The rows are grouped in 3 ways, from coarse to fine. Each group lies inside one group of the grouping before and may be the whole of it. The rows also spread widely along 5 directions, which tell nothing about the answers.
(in the rows, 128 means zero)
Known rows, each followed by its group in each grouping:
[145  86 138 135 176 134 156 110 134 167 110  90 104 132 101 100 142  70
 134]	bofik q_296 gozoz
[101 121  85 121 124 119 110 123 147 110 101 175 135 134 153 116 155 143
 183]	Devis q_546 Rokim
[ 94  97 117 109 148 154 132 115 104 132 116 150 135 115 140  94 142 118
 140]	Devis q_546 motur
[149 157 131  98 128 139 125 119 113  80 156 119 139 128 138 132 134 136
  97]	Zaro q_479 penol
[131 103 135 114 128 112 131 137 111 143 120 141 121 126 147 128 130 130
 136]	kizot q_212 sav
[116 123 153 110 126 136 130 174  75 206 119 100 116 112  97 162 109 162
  39]	kizot q_160 dar
[120 123 131 126 106 118 144 150  91 156 122 134 106 131 133 140 111 162
 122]	kizot q_184 bifir
[137 171 119 153 125 138 139 131 144 118 159 129 134 107 107 143 112 144
 122]	Devis q_132 fevut
[109  58 159  97 162 176 160  82  24 184 113 123 137 120 131  55 113 133
 124]	Devis q_132 nes
[134 137 110 146  91  83 119  81 126 107 124 117 106 137 143 110 109 146
 155]	Zaro q_479 Dupi
[127  97 143 117 141 138 132 155 127 176 140 120 122 105 105 137 127 129
 119]	kizot q_812 Bimuz
[126 198 107 130 122 144 106 154 209  82 158 164 161 127 114 169 153 118
 129]	Devis q_655 moli
[148 146 136 116 111 123 125 112 111 113 134 101 125 127 127 126 119 138
  98]	Zaro q_479 Bano
[137  85 152  79 152 131 135 130 104 139 127 153 104 132 157  95 133 109
 157]	kizot q_184 feni
[119  49 155 119 183 144 168  81  76 200  96 101  97 130 116  77 128  88
 122]	bofik q_914 ped
[150 109 112  98 182 128 125 102 204  95 113 170 110 145 154 119 181  59
 211]	bofik q_914 Nep
[107 115 102 137 130 126 135 120 109 138 110 143 129 108 138 107 116 133
 135]	Devis q_182 Veb
[125 110 125  79 161 127  95  96 176 112 131 148 118 132 160 109 167  80
 173]	Zaro q_554 kar
[134 108 133  89 174 161 131 127 155 141 102 113 127 143 124 139 182  77
 111]	bofik q_296 kipub
[113 146 148  87 109 164 152 127  44  68  98 164 155 158 171 132 168 191
  80]	bofik q_324 kiso
[113 124 110 140 133 123 126 116 127 144 116 143 121 122 138 120 113 140
 152]	Devis q_132 vuvez
[116 132 132 159  92 113 166 119  81 113 112 117 107 129 132 124 120 162
 116]	bofik q_324 pite
[152 122 131 168 104 111 163 119 113 117 132 103 100 116 110 134 107 130
 127]	bofik q_324 samo
[ 84 149 110  84 124 114  95 124 123 135  96 137 132 142 162 152 157 155
 117]	Zaro q_554 Kasun
[164 158 137 142 100 127 152 135 142  57 153 137 127 122 125 150 135 130
 126]	bofik q_324 samo
[128 121 128 148 130 141 149 120 105 129 138 121 131  91 115  99 100 127
 122]	Devis q_182 Veb
[105  91 132  92 134 115 134 139  80 185  86 142  97 142 155 124 122 143
 132]	kizot q_184 feni
[171 102 164 135 163 140 169  78 138  96 159 126 108 115 114  78 126  80
 161]	bofik q_914 Nep
[168 118 163  67 158 159 134 148 154  70 171 172 128 127 155 116 155  88
 165]	kizot q_184 bifir
[136 108 109 119 136  79  97 146 183 136 118 159  85 135 147 134 130  99
 195]	kizot q_160 dar
[116 142  97  90 130 121  97 119 138 133 100 122 133 138 150 157 156 133
 116]	Zaro q_479 Dupi
[100 104  85 164 133 110 139 121 119 204  98 112 114 118 108 125  98 134
 157]	Devis q_132 nes
[127 143 135 135 115 139 147 183 102 186 138  95 118 103  91 177 103 160
  62]	kizot q_184 bifir
[116 112 136  81 181 178 120 129 120 147 119 147 151 118 143 127 149 114
 117]	Devis q_132 vuvez
[131 105 129  99 137 105 109 148 140 147 117 154  99 134 142 131 131 118
 151]	kizot q_160 dar

New rows, each followed by its group in each grouping:
[148 112 112 111 137 105 117  86 139  91 137 126 108 138 151  97 130  96
 171]	Zaro q_479 penol
[103 119  95 127 153 149 122 143 157 148 120 131 133 103 118 133 140 105
 134]	Devis q_546 motur
[141 124 118 141 125 106 131 162 155 163 134 107 116 102 113 165 115 118
 118]	kizot q_212 sav
[131  61 110 180 151  81 162  82 132 187  86  94  69 144 118  77 116  76
 188]	bofik q_296 gozoz
[126 156 108 172 134 122 151 144 141 190 107  80 114 112  81 186 126 142
  78]	bofik q_914 Nep
[107 125 129 111 123 112 118 105 120 141 131 108 113 121 133 114 126 132
 128]	Zaro q_554 Kasun
[152 130 151 111 123 135 131  92 109 104 154 102 127 114 126 107 116 129
 105]	Zaro q_479 Dupi
[127 121 124 164 106 103 159 113 114 114 116 116  97 126 129 120 120 134
 147]	bofik q_324 pite
[112  75 125 103 153 125 130 146  96 211  95 107 118 113 130 145 132 117
 102]	kizot q_212 sav
[107 150  88 153  85  74 116  94 140  68 110 213 114 162 191 102 119 174
 225]	Devis q_132 vuvez
[146 118 185 111 119 166 163  92  65  79 139 132 133 156 135  77 142 145
  88]	bofik q_296 kipub
[ 95 109 116 156 156 139 137 121 129 217 114  86 124 101  80 128 108  95
 107]	Devis q_655 moli
[141 223 113 187  56 107 139 126 142  43 178 169 132 125 132 135  98 200
 144]	Devis q_132 fevut
[144  89  89 175 155  72 145  80 199 152 105 124  67 130 123 106 123  64
 234]	bofik q_914 Nep
[105  87 102 139 158 121 135  92 103 197  93 123 101 114 131 100 108 120
 159]	Devis q_132 fevut
[150 184 149 159  61  94 129 170 120  94 174 144 115 125 112 150  91 192
  99]	kizot q_160 dar
[121 101 164  98 136 182 152 103  63  80 157 163 148 112 142  55 126 134
 121]	Devis q_546 motur
[134 155 115 142 130 127 125 130 170 103 150 151 131 115 131 131 117 126
 158]	Devis q_132 vuvez
[144 171 119 172 107 112 152 154 174  89 143 108 114 107 106 168 130 120
 130]	bofik q_324 pite
[143 132 162  61 132 159 114 153 140  55 167 200 151 136 158 122 173 141
 145]	kizot q_812 Bimuz
[137 126 128 159 126 105 154 100 136 117 123 140 105 143 128 108 129 124
 153]	bofik q_914 ped
[179 131 160 122 141 145 149 159 170 102 194 122 113  98 105 133 113  84
 143]	kizot q_184 bifir
[138 151 120 137  94  94 122 104 120 111 127 107 114 136 135 130 108 152
 119]	Zaro q_479 Bano
[141 132 149  86 122 118 110 149 127  95 140 180 116 142 158 123 140 140
 141]	kizot q_160 dar
[148 139 126  95 146 132 115 122 149 128 129  99 127 122 127 144 139 103
 114]	Zaro q_479 Bano
[131 106 198 103 122 152 151  77  42 121 173  96 122 106 124  57  98 142
  90]	Zaro q_554 Kasun
[108 152  75 209  82  66 138 103 134 149 115 134  89 124 124 121  77 170
 179]	Devis q_132 fevut
[ 83 135 100 166  90 125 137 128  91 137 113 139 127 119 123 122 110 174
 113]	Devis q_546 motur
[100 140  98 134 137 130 126 122 117 163 104 139 122 122 131 138 126 151
 133]	Devis q_132 fevut
[127 126 134 134  97 114 147 150 102 142 132 141 102 133 136 136 105 162
 128]	kizot q_184 bifir
[144 219 146 127  92 130 115 151 164  64 195 113 150 105 114 166 126 159
  83]	Zaro q_554 Kasun
[110 112 111 166 118 118 170 136  79 197  86  59 103 108  95 153 104 154
  74]	bofik q_324 kiso
[143 121 154 113 157 148 157  99 113 113 129 136 122 131 128 114 150 118
 126]	bofik q_914 Nep
[149  94 135 136 137 125 161 108 119 124 123 114 103 119 122 116 126  96
 142]	bofik q_324 samo
[111 148 113 111 130 152 127 143 115 103 118 161 155 113 143 133 143 147
 112]	Devis q_182 Veb
[126 127 109 157  92  77 128 148 133 151 118 130 108 125 134 152 111 153
 138]	kizot q_212 sav
[135 116 137 111 132 125 138 151 129 142 136 139 108 122 132 137 121 121
 143]	kizot q_184 bifir
[141 113 107 169 139  96 146 113 161 141 105 111  93 146 116 115 136  93
 168]	bofik q_296 gozoz
[164 190 131 102 118 142 107 127 181  43 175 128 151 121 134 154 148 124
 112]	Zaro q_479 Dupi
[114 118 106 114 123 101 115 152 127 154  96 149 120 137 154 159 142 145
 130]	kizot q_212 sav
[148 128  90  90 170 119  88 114 216 123 125 116 119 120 135 155 161  61
 171]	Zaro q_479 Dupi
[127 185 138 104 140 185 132 148 112 112 150 142 166 109 119 160 141 163
  68]	Devis q_132 fevut
[ 92 134  79 159 114 112 124 133 151 137 111 142 122 114 128 129 119 133
 151]	Devis q_546 motur
[ 68 141  77 133 104 126 113 136 112 130  86 172 140 138 153 138 146 174
 132]	Devis q_546 motur
[102 123 134 136 132 132 125 122 100 214 122  60 114  98  90 141 108 139
  50]	Zaro q_554 kar
